The first 6 rows are patterns. Each new row is the sum of 2 different patterns, raised or lowered, with some noise. Before adding, each is slid sideways (what falls off one end comes back at the other), maybe read backwards, and multiplied by a number that may be negative. Names go in the order of the patterns.
Known rows, each followed by the names of its patterns:
[-0.74 -2.13 -0.89  2.76  0.44 -1.86  1.13  2.31 -0.04 -0.94 -2.88  0.10
 -0.65  1.85 -1.30  1.89  0.43 -0.69 -2.01  2.60  1.73 -2.09  1.46  1.56
  2.55  0.78 -1.43 -2.58 -1.09  1.79  0.14 -2.16 -1.57  0.06] : J446
[ 2.61  1.29  2.10  0.06  1.37 -1.44  1.16  1.10  1.34 -0.18 -2.11 -0.87
 -2.46 -2.31 -1.19 -3.06  0.57 -2.35  1.04  0.78 -2.33  0.58  0.70  2.27
  1.35 -0.62  1.66 -1.81 -1.00  1.48 -0.12  1.32 -1.82 -1.24] : J175
[-2.41 -1.95  2.71  2.31 -0.29 -0.70  2.75  1.88 -0.34  1.72 -0.97 -2.94
 -1.47  1.27 -1.04 -2.44  0.69 -1.84 -0.21 -2.70  2.96 -2.45 -1.20  2.39
  2.24 -0.54 -2.13 -1.72  2.31  3.11  2.01 -1.18  1.07  3.20] : J414
[ 1.76 -2.99  0.79 -1.91  0.35 -2.12 -3.06  2.35 -0.43 -1.29  2.35  0.64
 -0.19  2.20 -3.15 -1.18  1.55  1.65 -1.37  0.65  0.22 -0.38 -1.82 -0.44
  1.77  3.18 -0.35 -1.85  1.03 -1.08 -2.33  0.04 -2.46 -2.10] : J526
[-2.88  0.92 -2.18 -0.90  1.42 -1.87  1.67 -0.65  2.66  0.01  1.88  0.90
  1.04  3.14  2.65 -1.98  2.37  2.87 -1.13 -2.29 -2.74  2.21 -1.79  1.49
  0.40  0.88 -1.46 -0.81 -1.40  2.70  3.03  0.83  0.63  1.36] : J178
[ 2.07 -1.66  2.14 -2.99 -1.95  2.10 -2.90  2.58  1.83  2.46 -0.57  2.98
 -0.81 -1.46 -1.41  0.82 -0.53 -1.16 -0.65  3.17 -3.02 -1.72 -1.99 -0.83
  2.52  2.27  1.80  3.04 -2.59 -0.50  2.60 -2.36  2.13  2.74] : J120

New rows, each followed by the names of its patterns:
[-3.09  1.45  1.74  1.94  0.33  0.70 -0.98  3.14 -2.32  3.79  1.72  0.80
 -1.74 -2.75  1.62 -3.77 -3.79 -0.69 -1.63 -0.83  0.66 -3.19  0.72 -2.22
  2.51 -0.71 -0.20  1.44 -1.92  2.89 -1.91  0.06 -1.34 -3.43] : J175 J178
[ 2.82  3.50  5.28  0.96  2.10  2.74  4.22  0.93  0.27  1.51  6.01  1.25
  0.29 -0.72  3.19  2.71  4.04  2.55  5.12 -1.07  1.31  5.10 -0.44  2.37
  3.80  4.85  0.77  4.94  1.35  0.31  3.78  1.20  5.92  2.54] : J414 J120
[ 1.69 -0.29 -0.51  1.38  0.13  1.58  4.73 -1.23  1.50  0.32 -0.70  0.81
  4.76  4.00  2.38  0.47  3.15  4.09  2.74  0.16  0.93  1.95  3.44 -0.29
  0.64 -0.95  0.60 -0.61  2.46 -0.23  4.79  4.03 -0.94  3.48] : J446 J120
[-0.24 -0.28  1.84  0.58  2.99  1.55  3.43 -0.58  0.41  3.82  1.81  0.88
  3.84  2.99  2.32  2.19  0.20  0.46  2.31  1.86  2.12  1.49  2.82  2.78
  0.06  2.39  2.06  2.79  0.84  1.66  1.53  1.61  1.70  0.95] : J526 J120
[-3.29 -3.84 -2.04 -1.23 -1.24 -2.97 -2.78 -0.98 -4.22 -3.48 -5.45 -0.79
 -1.36 -5.64 -4.29 -5.03 -3.23 -5.11 -2.74 -3.18 -3.11 -2.91 -6.99 -4.08
 -4.20 -2.67 -4.09 -7.67  0.69 -6.20 -6.77 -2.28 -0.20 -1.25] : J526 J178
[ 1.01  2.19  0.58 -0.07  2.22  1.57 -0.43  3.38  4.04  0.80  4.14  1.83
  3.53  1.06  4.21  5.11  2.56  3.69  3.86  0.71  3.01  3.13 -0.39  1.36
  1.75  3.03  3.34  2.64  2.55  3.16  1.62  0.16  3.38  5.06] : J175 J526
[ 4.63  5.59  5.63 -0.21  4.16  2.15  0.77  1.04  5.90  0.42  6.72  6.43
  1.00  3.84  2.67  1.02  1.70  5.55  2.53  4.03  4.78 -0.53  2.07  2.52
  1.02  4.62  6.38  4.80  7.06  1.90  3.24  5.97  3.34  3.89] : J526 J120
[-3.21 -4.23 -2.61 -2.04  0.91  0.03 -3.84  0.97 -2.42 -1.24 -1.48  1.60
 -3.68 -1.18  0.73 -2.83  1.23 -3.65 -3.91 -1.39 -1.42 -2.09  1.19  0.00
 -0.08 -3.52 -0.40  0.08 -2.80 -2.54 -1.86 -1.25 -1.79 -2.84] : J175 J120
[-3.08 -0.93  0.68 -1.53 -0.13  1.76  0.37  2.79 -0.81  4.37 -1.64  1.20
  4.32  0.12  4.79 -1.40 -0.39  2.22 -0.57  0.16  2.64  2.80  1.48  1.31
  1.61  0.80  2.77 -2.64  2.99  1.46  0.55 -2.17 -3.11  3.38] : J175 J178
[ 1.47 -1.80  0.46 -0.71 -0.64 -0.48 -0.33  4.14 -0.21 -1.98  3.41  3.34
  1.88 -0.63 -1.36 -0.34  0.76  3.25  0.32  2.06 -0.39 -0.58 -3.00  1.17
  1.53 -3.40  2.28  0.35  3.75  1.95 -2.44 -1.56  0.02  3.69] : J446 J175
[-5.00 -4.09 -2.16 -5.45 -4.07 -6.80 -3.85 -3.62 -5.65 -4.21 -5.55 -4.15
 -3.66 -5.67 -4.50  0.05 -2.72 -2.91 -4.23 -2.66 -4.95 -2.12 -5.64 -3.83
 -1.51 -5.31 -4.89 -0.81 -2.87 -4.39 -0.76 -4.88 -5.24 -0.60] : J526 J120
[-0.95 -2.64  3.70 -4.12  1.82 -4.32  1.25 -3.45 -5.62  2.48 -3.71 -0.62
  2.26  0.95  2.48  4.27 -4.98 -2.47 -0.45  2.01 -1.65  1.54 -2.27  1.35
 -5.05 -3.34  0.11  5.26  1.46 -4.26  3.25  1.45 -1.97  0.28] : J526 J178
[-1.15 -2.60  3.20  0.61  2.85  0.56  1.81  0.70 -0.26  0.49  3.26  4.70
  0.01  2.51  2.21 -3.12  0.30 -0.93  1.03  2.86 -2.15  0.76 -0.86  3.75
  0.23  0.89  2.58  2.46  2.12  1.91 -0.90  2.98  1.91 -1.26] : J414 J178
[ 0.42 -0.88  1.74 -0.64  0.84 -0.08  1.57  0.98 -0.12 -3.22  0.04  2.89
 -1.02  0.59  1.26  0.05  2.94  3.10 -0.55  2.13 -0.32  2.82  0.86  2.00
  3.22 -0.66  1.08  0.31 -1.68  0.41  0.28 -2.34  3.11  1.70] : J446 J526
[ 3.28  2.03  2.15  2.59  5.64  1.08 -0.43  4.45  3.24  6.24  4.95  4.01
  2.01  1.89  2.27  3.48  1.29  4.86 -1.66  0.64  2.51 -0.26  1.01 -0.74
  2.17  5.06  5.88  4.82  0.41  3.92  4.53  5.87  3.98  5.81] : J446 J175
[-1.54 -2.91 -5.47 -0.28 -2.77 -0.70 -1.03 -2.74 -1.69 -0.79 -3.10 -4.22
 -2.26 -3.64 -2.65 -5.28 -0.20 -3.34 -3.19 -2.50 -3.96 -3.62 -0.76 -4.27
 -1.33  0.85 -0.45 -3.37 -4.44 -1.58 -3.00 -2.87 -3.46 -1.26] : J526 J178
[-3.00  0.16 -1.15 -3.04 -3.66 -0.26 -4.91 -1.92 -1.91  1.53  0.19  2.46
 -0.94  0.06 -5.08  0.77 -3.13 -3.02 -0.97 -1.71 -1.82 -0.78 -0.39 -1.60
  2.39 -3.35 -2.06  3.25  0.65  1.13  1.91 -2.33 -1.50 -3.57] : J178 J120
[ 1.17  6.19  4.11  5.16  4.39  2.88  5.27  0.38  3.66  2.97 -0.82 -0.86
  6.27  5.95  2.74  2.02  3.95  0.70  3.33 -0.06  7.38  7.49  5.32 -0.58
 -0.35  6.23  2.54 -1.47  4.41  3.07  3.19  3.34  2.69  4.98] : J414 J178
[ 1.66 -1.20 -4.81  0.06 -0.29  3.54 -0.01 -3.73  1.89  2.14  0.27 -0.10
 -0.22  0.63 -3.93 -1.57  0.99 -0.56 -0.56 -5.52 -2.53 -1.72 -0.02  0.79
 -0.67 -2.32  2.86  3.36 -1.11 -2.00  1.56  1.69  0.51  2.90] : J446 J175
[ 0.65  2.64 -1.41 -0.70  4.43  0.54  0.61  5.01 -1.72  2.01  1.94  3.46
  1.68  4.42  6.78 -1.41  6.86  1.64  0.40  1.90  3.80 -1.49  4.66  3.96
  0.98 -0.12  3.22  4.90  3.19 -1.21  4.63  4.94  2.76  1.90] : J526 J120
[-4.62 -3.84 -4.52 -2.32 -6.70 -5.07  0.37 -5.46 -6.85 -2.05  1.21 -0.13
 -2.34  1.67 -3.93 -2.79 -0.72  1.40 -3.33 -3.10 -1.38 -3.45 -3.90 -0.85
 -0.47  2.16 -4.44 -2.30 -1.94 -1.23  1.48 -4.45 -3.84 -1.57] : J414 J178
[ 1.48  0.56  4.02  3.22  3.10  0.10  1.22  1.34  1.61  2.36  1.76  1.03
  0.20  0.97 -1.32 -0.96  3.44  1.67 -1.28  0.57  4.20  2.83 -1.27 -1.19
  2.14 -0.36  0.64 -0.93  3.51  3.18  1.23 -1.46  1.31  3.35] : J446 J414
[-0.40 -4.34 -0.37 -4.84 -0.75 -3.83 -2.90 -1.42 -2.93 -3.82 -2.42 -3.71
 -2.34  0.01  0.71 -2.59 -2.26 -1.75 -2.24 -0.53 -3.70 -0.15 -1.84 -2.65
 -4.91 -0.65 -2.49 -2.75 -1.37 -2.05 -3.24 -1.23 -3.57 -2.43] : J526 J178
[-3.20 -0.16 -5.38 -3.53 -5.12 -4.43 -5.34 -3.69 -6.23 -5.33 -3.99 -6.34
 -5.47 -7.71 -8.31 -2.37 -0.96 -5.10 -2.67 -6.27 -5.20 -5.49 -5.49 -3.71
 -1.55 -2.61 -5.24 -8.54 -3.18 -4.61 -7.87 -4.64 -1.73 -4.78] : J414 J120
[ 0.37  0.13 -2.27  1.78  1.53 -1.39 -0.76  2.46  1.84 -1.45 -0.17  0.02
 -1.84 -2.00 -0.69  1.84  1.75  0.52 -0.84 -2.12  0.96  2.62 -0.75  1.71
  0.79  1.60 -0.97  2.80  1.30 -1.50  2.59  3.35  0.91 -0.21] : J414 J526
[-1.99 -1.98 -2.31  2.62  1.88 -4.86 -3.67 -0.62 -1.45 -3.69 -4.43 -0.30
  1.10 -0.80 -4.29 -3.55  1.98  1.53 -4.97  2.26  0.91  0.62 -2.26 -0.46
  0.35 -2.41  1.68  0.88  1.12 -2.30 -0.98 -3.99 -1.73  1.12] : J446 J414
[-1.51 -0.80 -4.12 -0.63 -2.95 -1.57 -1.73 -3.85 -0.59  0.17 -2.49 -2.18
  1.57 -0.69 -0.87 -2.22  0.12 -0.36 -0.65 -2.89 -0.55  0.77 -1.99 -4.27
  0.78  0.06 -0.26  0.50 -1.06 -0.17  0.44 -3.85 -1.82  0.63] : J446 J526
[-2.54 -3.02 -0.18  1.00 -3.26 -0.62  0.30  1.79 -1.84 -2.48 -3.86 -1.15
 -6.83  2.09 -0.81 -6.25 -1.98 -3.20 -2.48 -2.16 -2.66 -6.18 -1.41  0.56
 -4.45 -2.47 -2.02 -1.77 -6.44 -3.47 -4.23 -0.55 -3.16 -2.55] : J414 J120
[ 1.68 -1.58 -3.13  1.75  2.31 -1.16  1.79  1.24 -1.90  1.04  2.41 -2.03
  1.18 -0.43  0.50 -0.53 -0.02  4.34 -3.51 -0.50  2.22 -0.82 -0.95 -1.20
 -2.96  4.00  2.66 -0.21 -2.04  1.65  1.17 -1.67 -1.09  2.93] : J414 J526
[ 3.60  4.96 -1.53  1.06 -2.40  0.92 -2.02 -0.61 -0.61  0.55  2.41 -0.03
  3.56 -0.55  1.23  4.39  0.80  3.58  0.94  1.49  4.15  2.30  1.32 -1.39
 -0.33  6.82 -0.46 -2.91  6.28  1.66 -1.41 -1.15  5.53  1.10] : J414 J120
[-6.15 -6.04 -1.99 -8.05 -1.81 -3.63 -4.51 -5.67 -4.21 -7.32 -5.01 -4.22
 -6.81 -0.61 -2.17 -2.91 -5.77 -2.46 -5.09 -5.25 -6.43 -2.83 -4.02 -5.77
 -7.09 -0.52 -6.91 -5.25 -4.44 -5.87 -3.01 -1.25 -5.06 -3.42] : J526 J120
[ 2.39  1.23  2.11  1.35 -0.23  0.30  2.70  0.99  0.33  0.47  1.31  1.33
  0.39 -0.07 -1.18  0.25  2.37  1.49  0.34 -0.32  1.73  0.70  0.72  1.10
  3.30  0.68 -0.75  2.13  2.19  1.60  0.19 -1.05  1.68  0.53] : J446 J175
[-0.70 -0.25 -0.10 -0.40  0.01 -2.87  2.45 -0.18  1.04  1.99 -0.95  0.16
  0.74 -3.17 -2.58 -1.11 -1.08 -1.14 -2.48 -0.85 -2.53 -3.77  0.01 -0.88
 -2.12  0.00 -2.62 -0.24  2.21 -0.70 -0.55 -2.39 -2.14 -0.95] : J175 J526
[ 1.88 -4.74 -3.79 -2.42 -2.69  2.06  3.24  2.67  3.58 -3.75  0.64  2.19
 -0.14  2.77  4.86  0.56 -3.19  2.95 -2.68 -0.51  0.88 -4.01  3.67  0.89
  3.53  1.58  3.22 -0.16 -3.34 -0.23  1.66 -2.76 -0.66 -3.36] : J175 J120
[ 2.08 -2.75 -1.45  0.34 -2.70 -2.65  0.60 -2.27 -0.55 -3.24  1.10 -0.77
 -1.69  1.01 -0.89 -0.37  1.99 -2.03  0.68  1.37  0.40  0.79 -2.06 -1.04
 -1.36 -0.79 -1.06 -0.26  1.70 -0.76 -3.50  1.42 -1.32  1.20] : J175 J526
